The first 9 rows are patterns. Each new row is the sum of 3 different patterns, raised or lowered, with some noise. Before adding, each is slid sideways (what falls off one end comes back at the other) and multiplied by a number that may be negative. Names go in the order of the patterns.
Known rows, each followed by the names of its patterns:
[ 0.29  0.41  0.92  0.44 -0.22  0.80 -1.32 -0.84 -2.31  0.50 -2.10  1.91
 -1.13 -1.60 -2.50 -1.96  1.38  2.11  1.45  0.50  0.48  0.14  1.62  0.99
  1.69  2.52 -2.04 -1.87  1.00  0.10 -2.20  2.43  2.04  0.80 -1.20 -2.43
  0.66 -0.53 -2.44]
A
[-1.24  2.23  0.61 -0.40  2.18  1.87  2.48  1.52  1.56 -1.23 -1.58  2.39
  0.49  2.42 -0.94 -1.27  1.24 -2.36 -1.17 -2.38 -0.73 -2.14 -2.40  0.36
 -0.37 -0.63  0.77  1.70  2.07 -0.94 -1.80  2.30  1.06  0.31  2.22 -1.73
  2.14 -1.99 -1.39]
W
[ 0.24  0.21  2.01  0.21  1.84 -2.36 -0.55  1.09 -1.93 -0.95 -2.07  0.06
 -0.46 -2.52  2.55 -0.85  0.83 -2.26  2.23 -1.74  0.02 -0.82 -2.54  1.83
 -1.14  1.58  0.26 -1.53 -1.68 -1.15 -0.97 -1.87  0.46  1.73 -1.50  0.73
  2.24 -1.27  0.92]
M
[ 2.10 -2.12  1.59  0.50  1.45 -1.17 -1.00 -1.52 -1.67 -0.60  0.75 -1.76
 -0.15 -1.59  0.46  2.46 -2.41 -0.95  1.63 -2.22  0.28 -0.43 -1.76  0.30
  0.84 -1.15 -1.30 -1.32  1.38 -1.05  1.64 -0.56 -0.05  1.87 -0.97  2.16
  0.98  0.24  1.22]
N
[ 2.13 -1.23 -0.48  1.02 -1.37  1.70  0.88  2.54  0.27  0.97 -1.97 -1.98
 -1.77 -1.70 -1.45 -2.09 -2.12  1.16  1.74 -2.04  2.19  0.47  1.34  0.34
  0.69 -1.29  0.73  0.32 -2.27 -0.79  2.55  0.67 -1.58 -2.34  1.94  0.67
  0.68  0.18 -0.37]
Y
[ 0.30  0.36  0.24  2.15  1.35 -1.46  1.63  1.25 -1.21 -1.66  1.44  0.46
  1.33 -1.19 -0.27  2.08 -2.51 -0.45  0.49 -1.17  0.99 -2.19  2.18  1.27
  1.73 -0.48  1.85  0.68  1.83  0.05  0.08  0.16  0.28  1.18  2.36  0.98
 -2.07  2.05  2.50]
F
[-2.53  2.44  0.56 -2.56 -0.93 -0.53 -0.76 -1.52 -1.38  1.91 -2.46  1.86
  0.20  1.75  2.23  1.76  0.06 -0.25 -1.18  0.46  2.55  0.14  0.76 -0.35
 -0.22 -0.13 -1.66  0.69  0.04 -1.59  0.28  1.95 -2.50 -0.87  0.15  1.89
  0.00  0.86  0.91]
U
[ 0.86 -1.73  1.67 -0.77 -2.23  0.62 -2.09 -1.85 -0.83 -1.39 -0.35 -0.20
 -1.03 -0.56 -0.15  0.63 -2.09  1.11  2.46 -1.03 -0.34  1.58 -1.69  1.67
  1.10 -2.09 -0.26  1.42 -2.44  0.01 -1.37 -0.97 -0.98  0.17  2.06  1.57
  1.94  1.14 -1.77]
G
[-0.99 -0.06  1.60 -2.12  2.27  2.39 -0.60 -1.47 -0.50 -2.33 -0.65  0.23
 -0.87 -0.94  0.16 -2.19  0.57 -1.54  1.16  2.40 -1.71 -2.30  1.23  1.55
  2.28 -0.42 -0.42 -0.49  1.45 -2.28 -2.36 -0.94  0.08  0.79 -2.45 -2.21
 -2.26 -1.09  1.81]
X

New rows. What belongs after each?
[ 0.33 -4.30 -3.52 -1.73 -1.56 -2.27 -2.26 -1.73 -1.57 -0.76 -1.51 -4.12
 -1.07 -3.42 -0.52 -1.70 -0.49 -0.77 -3.77 -2.12 -3.54 -1.34  1.92 -3.85
 -2.13 -1.67 -1.58  1.00 -3.23 -0.26 -0.81  0.27 -2.00 -2.74 -1.04 -0.46
 -2.30 -3.14 -2.54]
Y G X
[-2.09 -0.87 -1.41  1.81 -1.92 -2.32  0.37 -2.54  3.65 -1.75  0.24  1.29
  0.09  0.51  1.18 -1.97 -0.57  1.13 -1.28 -0.04 -0.67 -2.05 -1.09  0.63
 -2.19 -0.96 -1.92  0.79  2.66 -3.56 -2.63  1.91  1.23  0.80  1.00  1.38
 -2.61  2.12 -1.85]
F U X
[-0.58 -3.18 -1.29  3.23  1.56 -1.25 -0.67 -1.11 -0.97 -0.34 -0.05  3.27
 -0.68  0.25  0.76 -1.06  1.27 -1.49  0.31 -1.87  0.70 -1.36 -1.81  2.83
 -0.86 -1.49 -3.45 -0.41 -0.56 -2.27  2.22  2.31  0.31  3.44  1.18  5.07
  3.18  1.67  0.13]
W U X
[ 1.82  2.75 -0.77  1.55  1.77  0.16 -2.15 -1.28 -1.90  0.21  0.58  1.19
  1.68  1.98  0.56  1.93 -1.70  1.07 -1.00  3.33  3.15  0.16 -2.72 -2.27
  0.73 -1.74 -2.25 -2.14 -2.75 -3.47 -5.29  0.72  0.36 -1.80  0.15  3.40
 -1.83 -4.34 -2.44]
A W U
[-1.29  6.26  3.55  0.15  3.99  1.56  0.70  4.69  0.43  1.72 -0.60  0.87
  1.83 -0.48  0.86 -1.64 -2.90  2.56 -1.89  0.54 -0.11  2.24  1.30  2.99
 -0.64  2.17  2.88  3.20  1.47  0.24 -2.21  0.47  0.43  1.11  1.26  1.04
 -3.31  2.71  3.78]
N G X
[ 2.86 -2.67 -0.63 -0.65 -0.72  0.79  0.49 -2.38  0.74  1.46  0.23 -2.23
 -2.34 -0.16  2.81 -2.77 -2.02  0.99  0.08  0.87 -2.73  1.67 -0.20 -2.77
  0.08 -3.43 -1.40 -1.86 -1.33  0.83  0.27  1.54  4.05  1.15  2.63  2.43
  2.55 -0.76 -2.09]
Y U G
[ 0.75 -2.82 -0.90 -3.12 -0.59 -0.85  2.19 -0.48 -1.06  2.12 -1.65 -1.65
  2.29 -1.02 -2.78  1.41  2.10 -0.82  0.92  0.63 -0.79 -0.76 -2.02 -2.80
  0.18  1.52 -0.50 -2.82 -1.39 -5.19 -0.92 -1.79 -3.52 -0.50 -4.16 -2.30
 -0.46 -0.86 -2.34]
A N U
[-1.96 -1.30 -1.45  2.41  0.57 -1.63  1.08  0.84  2.58  0.36 -0.61  0.62
  0.12 -2.47 -0.22 -0.22  0.29 -0.12 -1.23 -1.33  1.15  0.44  2.31  4.53
 -0.40 -0.38 -1.00  1.50  0.20 -1.56 -2.12 -2.56 -0.91 -1.06 -0.68 -1.37
  1.54  0.04 -1.17]
Y U X
[-0.64 -2.81 -0.55 -0.74  1.96 -2.30  0.28 -4.03  0.74  1.67  4.06  3.36
 -0.38 -2.65 -1.81 -0.43 -0.68 -0.03 -4.42 -0.96 -1.23 -5.53  2.02  0.59
 -2.05  0.58  1.10 -4.15 -2.15 -0.47  1.97 -0.51  0.07 -0.04  1.63 -0.98
 -1.60 -1.74 -1.84]
A N G
[-0.03 -0.77 -1.46 -0.61  0.62 -2.96 -2.11 -2.55  2.08 -2.81  2.52 -1.70
 -4.99 -1.07 -1.34 -3.30 -0.51 -1.27 -1.13 -1.88 -2.11  2.07 -2.98  0.95
  0.63  0.56 -0.98  0.32 -0.79 -2.63 -0.31 -0.11  1.60 -0.65 -2.49 -1.34
 -0.67 -1.64 -2.99]
A F U
[-1.05  1.85 -2.81 -0.78 -1.37 -0.36 -0.52  2.00 -2.24  0.39  2.52  3.25
 -1.11  0.85  2.96  2.11 -0.84  1.35  1.17  0.04  1.32 -2.47  1.52  1.28
 -1.46  2.12 -0.95 -1.93 -1.29  0.81 -1.17  3.13  2.07  2.46  2.88  3.23
  4.13  1.17  0.51]
Y U X
[-0.83 -0.94 -3.49 -2.16 -3.08 -0.20  0.76 -3.40 -1.42 -2.42 -1.42  0.10
 -2.65  0.08  1.07 -2.58 -0.43 -0.78  2.07 -4.22  1.32  1.27 -1.49 -0.21
 -1.75 -1.24  0.10 -1.29 -2.08 -0.21 -0.02 -1.62 -0.50 -1.61 -2.35 -0.19
 -2.21 -0.94  1.42]
W M G
[ 0.26  1.04 -4.64 -0.85 -1.24 -0.14 -2.08 -0.26 -0.20 -1.46  1.50 -0.58
 -2.21  0.09  2.20  0.48 -3.37 -2.67 -1.35  1.57 -0.57 -1.90  1.17 -1.17
 -0.49  0.92 -1.74 -1.83 -3.75 -1.62 -0.51  0.18  0.36  0.70  2.03 -0.21
  2.10  1.22 -2.35]
Y U X
[-0.15 -1.23 -0.22 -1.45 -0.22  0.29 -0.63  0.02 -2.36 -2.12 -0.24 -3.62
 -3.79 -4.18 -0.98  1.98 -4.08 -2.32  0.04 -4.52  0.62 -0.61  0.51 -1.06
 -1.35 -4.44 -2.68 -1.18 -2.57 -4.43 -3.55 -2.54 -1.94 -0.71  1.21 -1.29
 -2.08 -5.44  1.34]
W U X
[-1.90 -1.10 -2.21 -4.69  0.00  0.24 -2.25  1.00 -2.34  1.84 -0.36 -1.36
  1.06  1.33  1.16  0.48 -0.43 -0.45 -1.58  1.11 -3.50 -0.82 -5.63  0.48
 -1.56 -0.64  0.57 -0.15  1.29 -0.82 -1.07  0.45  2.71  2.24  1.37  1.99
 -2.69 -2.74  0.25]
M Y X
[ 2.06 -2.22 -1.50 -1.32  0.99  0.93  1.63  1.20 -0.54  0.68  2.38 -1.08
 -0.36  3.84 -0.14 -3.07  1.46 -0.09 -2.05  3.29 -0.35  2.55  0.49 -1.29
  1.56 -2.90 -2.78 -2.74 -0.45  1.22  1.46  2.89  0.97  1.33  2.14  0.05
  3.45 -0.77  0.42]
A Y G
[-0.15  0.28  3.20  2.52  1.85  1.08  1.03  1.38  0.64  2.87  4.41  1.65
  3.29  0.21  3.37  4.31 -0.88  1.99  3.65  2.14  0.33 -3.24  2.94  0.39
 -1.50  0.49 -0.69  0.91  0.46 -1.47  2.47 -0.08 -0.62  0.05 -0.45 -0.64
 -0.49  0.12 -0.87]
A W N
[ 1.16  0.51  1.38 -0.10  0.10  2.70  2.41  1.06  1.62  1.14  2.55 -0.63
  1.11  0.77 -0.58  3.28 -0.51 -0.94  3.86 -3.19  0.09 -0.07  4.07 -0.30
  0.00  2.27  4.06  3.41 -1.88  3.92  3.79 -1.22  3.41 -0.26  6.62 -2.89
  1.92  0.86  2.70]
M F U
[ 0.91 -1.12  2.29  0.46  0.66  1.60  0.53 -0.05  1.75 -0.62  0.58 -0.13
 -0.41 -0.69 -0.45  2.02 -2.24  0.73  2.10  1.68  1.42  1.02  1.87  0.93
 -0.87  2.94  0.43 -0.36 -2.52 -0.15 -0.71 -0.12  0.45 -0.50 -0.41 -2.38
  0.42 -0.13  0.66]
F U X
[-1.08 -1.02 -0.69 -0.62 -4.25 -4.93  0.09 -5.04 -4.45 -2.00 -2.61 -2.22
 -2.99 -1.62 -4.16 -0.23 -1.94 -6.83 -1.79 -2.52  0.04 -4.13 -4.52 -4.75
 -2.57 -3.21 -5.57 -1.63 -0.78 -3.76 -0.30 -2.24 -3.68 -4.90 -1.92 -3.21
  0.99 -0.69 -0.94]
M N Y
[ 0.42 -2.09 -0.97 -2.92  0.62 -0.35 -3.73  4.47 -0.41  1.20 -2.06  3.63
 -0.67  0.07 -0.34 -3.40  1.86 -1.23  0.88  2.14 -2.26 -3.64 -0.34 -0.48
 -3.02  1.73  0.59 -0.55  0.21  1.81  0.24  2.32  0.43 -0.62  2.05  1.24
  2.39 -2.35 -1.20]
M N F
[-1.43  3.69 -0.02  0.66  0.57 -0.92 -3.16  1.99  3.96  1.17  5.18  0.92
 -1.46  2.14 -0.65  0.58  3.77 -2.58  2.21 -2.89 -1.80  2.42  2.84  0.89
 -0.21 -2.54  2.18  1.35  3.02 -2.29  1.81  6.80  1.60 -0.57  3.14  1.39
  4.46  5.07 -0.06]
N G X
[ 1.79  6.46  2.50  3.48  5.05 -0.30  7.91  5.86  5.32  4.72  4.15  2.36
  2.26  1.05  0.39  2.52  1.97  3.21  4.37  5.05  0.36  5.00  4.52  4.13
  4.17  3.61  2.12  5.21  3.44  1.07  5.64  4.80  4.13  1.39  2.05  5.31
  4.61  6.04  5.08]
W N Y
[-1.21  0.17  1.62 -0.16 -1.85 -0.40 -2.34  1.83 -4.05  4.21  2.58  1.25
  0.15  0.23  0.05 -3.40 -1.58  0.20  1.67 -0.58  2.27  4.25 -1.79 -1.15
 -1.09  0.52  0.23 -0.34  2.50  1.59  3.51 -0.43  3.28  0.03  2.19  1.90
  1.77  2.11 -1.21]
A W M
[-1.87 -5.20 -0.44  0.43 -0.96 -4.14 -1.70 -1.15 -2.85 -2.36 -3.17 -2.46
 -3.29 -1.41 -0.90 -2.63 -2.05 -4.72  0.70 -0.85 -2.23  0.53 -0.33  2.70
 -2.47 -1.05  0.36 -0.67 -0.91 -1.28 -3.07 -2.91 -2.50 -1.65 -0.89 -4.26
 -3.05 -1.77 -3.20]
W F X
[ 0.77 -3.44 -4.05 -2.18  0.87 -0.85 -1.19  2.29  2.07 -2.41 -0.77  2.66
  0.19 -5.10  1.98 -0.55 -0.06 -2.70 -3.23 -0.05 -2.39 -0.17 -2.95 -3.15
 -0.43 -3.42 -0.48 -1.44  2.03  2.34 -0.14  3.68 -1.81 -0.19  0.67 -3.16
 -3.57  1.88 -3.37]
W Y U
[ 1.00 -0.43  2.77  1.04  1.08 -4.36 -0.13 -1.40  3.30 -1.38 -3.37  5.19
  1.48  0.10  3.89  2.45 -1.98 -0.53  1.14  0.50  3.51 -1.35  1.46  0.26
 -1.79 -1.83 -2.67  0.66 -5.20 -2.62 -2.64 -0.91 -2.12 -0.86 -1.31  3.64
 -2.32 -2.49  0.82]
W N F
[-3.08  1.40 -1.67  3.16 -3.53  2.12  0.93  2.89 -0.01 -2.77  1.16 -0.35
 -0.77  2.52  2.13  1.60  1.84  0.49  1.96 -0.26  1.91  2.30 -4.35 -0.24
 -2.02  0.04 -1.87  1.59  2.98  0.52  3.35  0.61  1.58  3.68 -1.15  1.13
  2.29 -0.55  2.65]
A M Y
[ 0.44  0.64 -3.66  0.52  2.15  0.69  2.69  0.75  1.93  2.32  1.25  3.35
 -0.74  1.91  1.35 -3.42 -1.65 -1.36 -2.79 -2.55 -0.14  2.12 -3.79  1.03
  0.94 -1.86  4.59  2.81  0.82  1.06  2.11 -2.51  3.69  2.04 -2.49 -1.48
  0.01 -3.02 -1.95]
W U G
[-1.17 -2.89 -1.43  0.07  1.86 -2.02 -3.05 -4.13 -1.26  1.14  0.27  1.50
 -1.86 -2.28  0.89  0.58 -1.91 -0.11 -1.01 -1.93 -0.21  0.71  1.35 -1.21
  1.82 -3.17  0.00 -0.03  1.38  2.09 -4.34 -5.04  0.26 -2.43 -1.16 -4.60
 -1.04 -2.05 -2.79]
W Y X
[-0.30  6.87  2.83  3.50  5.09  1.22  4.50  2.26  4.74  6.85 -0.18  3.79
  3.30  6.64  5.11  2.09  2.28 -0.30  2.06  0.29 -0.52 -0.88  3.57  3.31
  2.21 -1.02  4.36  3.77  6.95  4.40  4.26  2.62  3.81  5.09  4.78  1.76
  1.98  5.56  1.22]
N Y X
[-2.43 -1.63 -3.08  0.87  1.71 -1.65 -3.95  0.28 -0.06  3.17  4.02  3.12
  3.12 -0.49  0.25  2.23  0.27 -4.57  4.72 -1.37 -2.00 -1.35 -1.37 -1.35
 -1.04 -5.07 -0.10  2.24  1.41 -3.37  0.50  3.37  1.12 -2.97 -4.01  1.21
 -1.02  3.38 -2.56]
A Y X
[ 2.16  5.00  2.87  1.00  6.78  1.21  0.83  2.20  2.50  3.06  5.42  0.66
  2.76  5.99  1.33 -1.11  6.01  1.88  2.70  3.34  2.28  3.10 -1.09 -1.03
  0.44 -0.75  5.92  0.59  4.11  2.81  4.38  5.25  2.69  4.61  6.56  1.14
  3.91  1.99  4.06]
M F G
[-1.07  0.67  0.12 -2.44 -1.21 -0.88  0.40 -1.69  0.12  2.54 -0.34 -0.95
 -0.63  0.71  1.42  1.50 -0.40 -0.67  1.03 -0.81 -2.97  0.53 -1.78 -2.47
 -1.92  0.13  0.46  1.39 -1.99  1.66 -0.30  1.35 -1.95  1.91 -1.85  0.48
 -1.05 -2.03  1.76]
M F X
[ 0.82 -2.40 -1.54 -0.87 -0.32 -3.13 -2.07 -0.48 -2.00 -1.43 -2.13  0.31
  0.28 -0.93 -0.77 -1.93  0.35 -5.93 -1.41 -2.53 -2.85 -4.20 -2.06 -1.04
  0.32 -1.03  0.41 -2.84 -2.30 -4.03 -1.64 -0.56 -6.79 -2.96 -3.97 -2.09
 -1.02 -3.31 -1.76]
Y F G
[-1.60 -2.15  2.06 -1.13  3.98 -0.42 -0.29  5.26  2.35 -4.47  2.53  3.94
  3.39 -2.57 -1.64 -0.51 -0.70 -0.72  1.27  0.74  0.68 -0.92  1.79  2.95
 -3.79 -3.32  0.89 -1.78  1.78  1.89 -0.51  2.72  2.99  1.50  1.36 -2.35
 -1.19  1.11  1.64]
N Y F
[ 1.75 -0.29 -0.22 -2.85 -1.06 -0.21  0.28  0.16  1.96  0.16  0.85  1.66
  2.10 -0.31 -1.37  1.19 -3.62  1.13 -1.50 -0.47 -1.35 -0.30 -2.01 -1.95
  1.45  2.33 -2.02  0.63  1.26  2.29  0.67  0.96  0.33  0.98 -1.37 -2.02
  2.42  0.32 -1.43]
A Y U
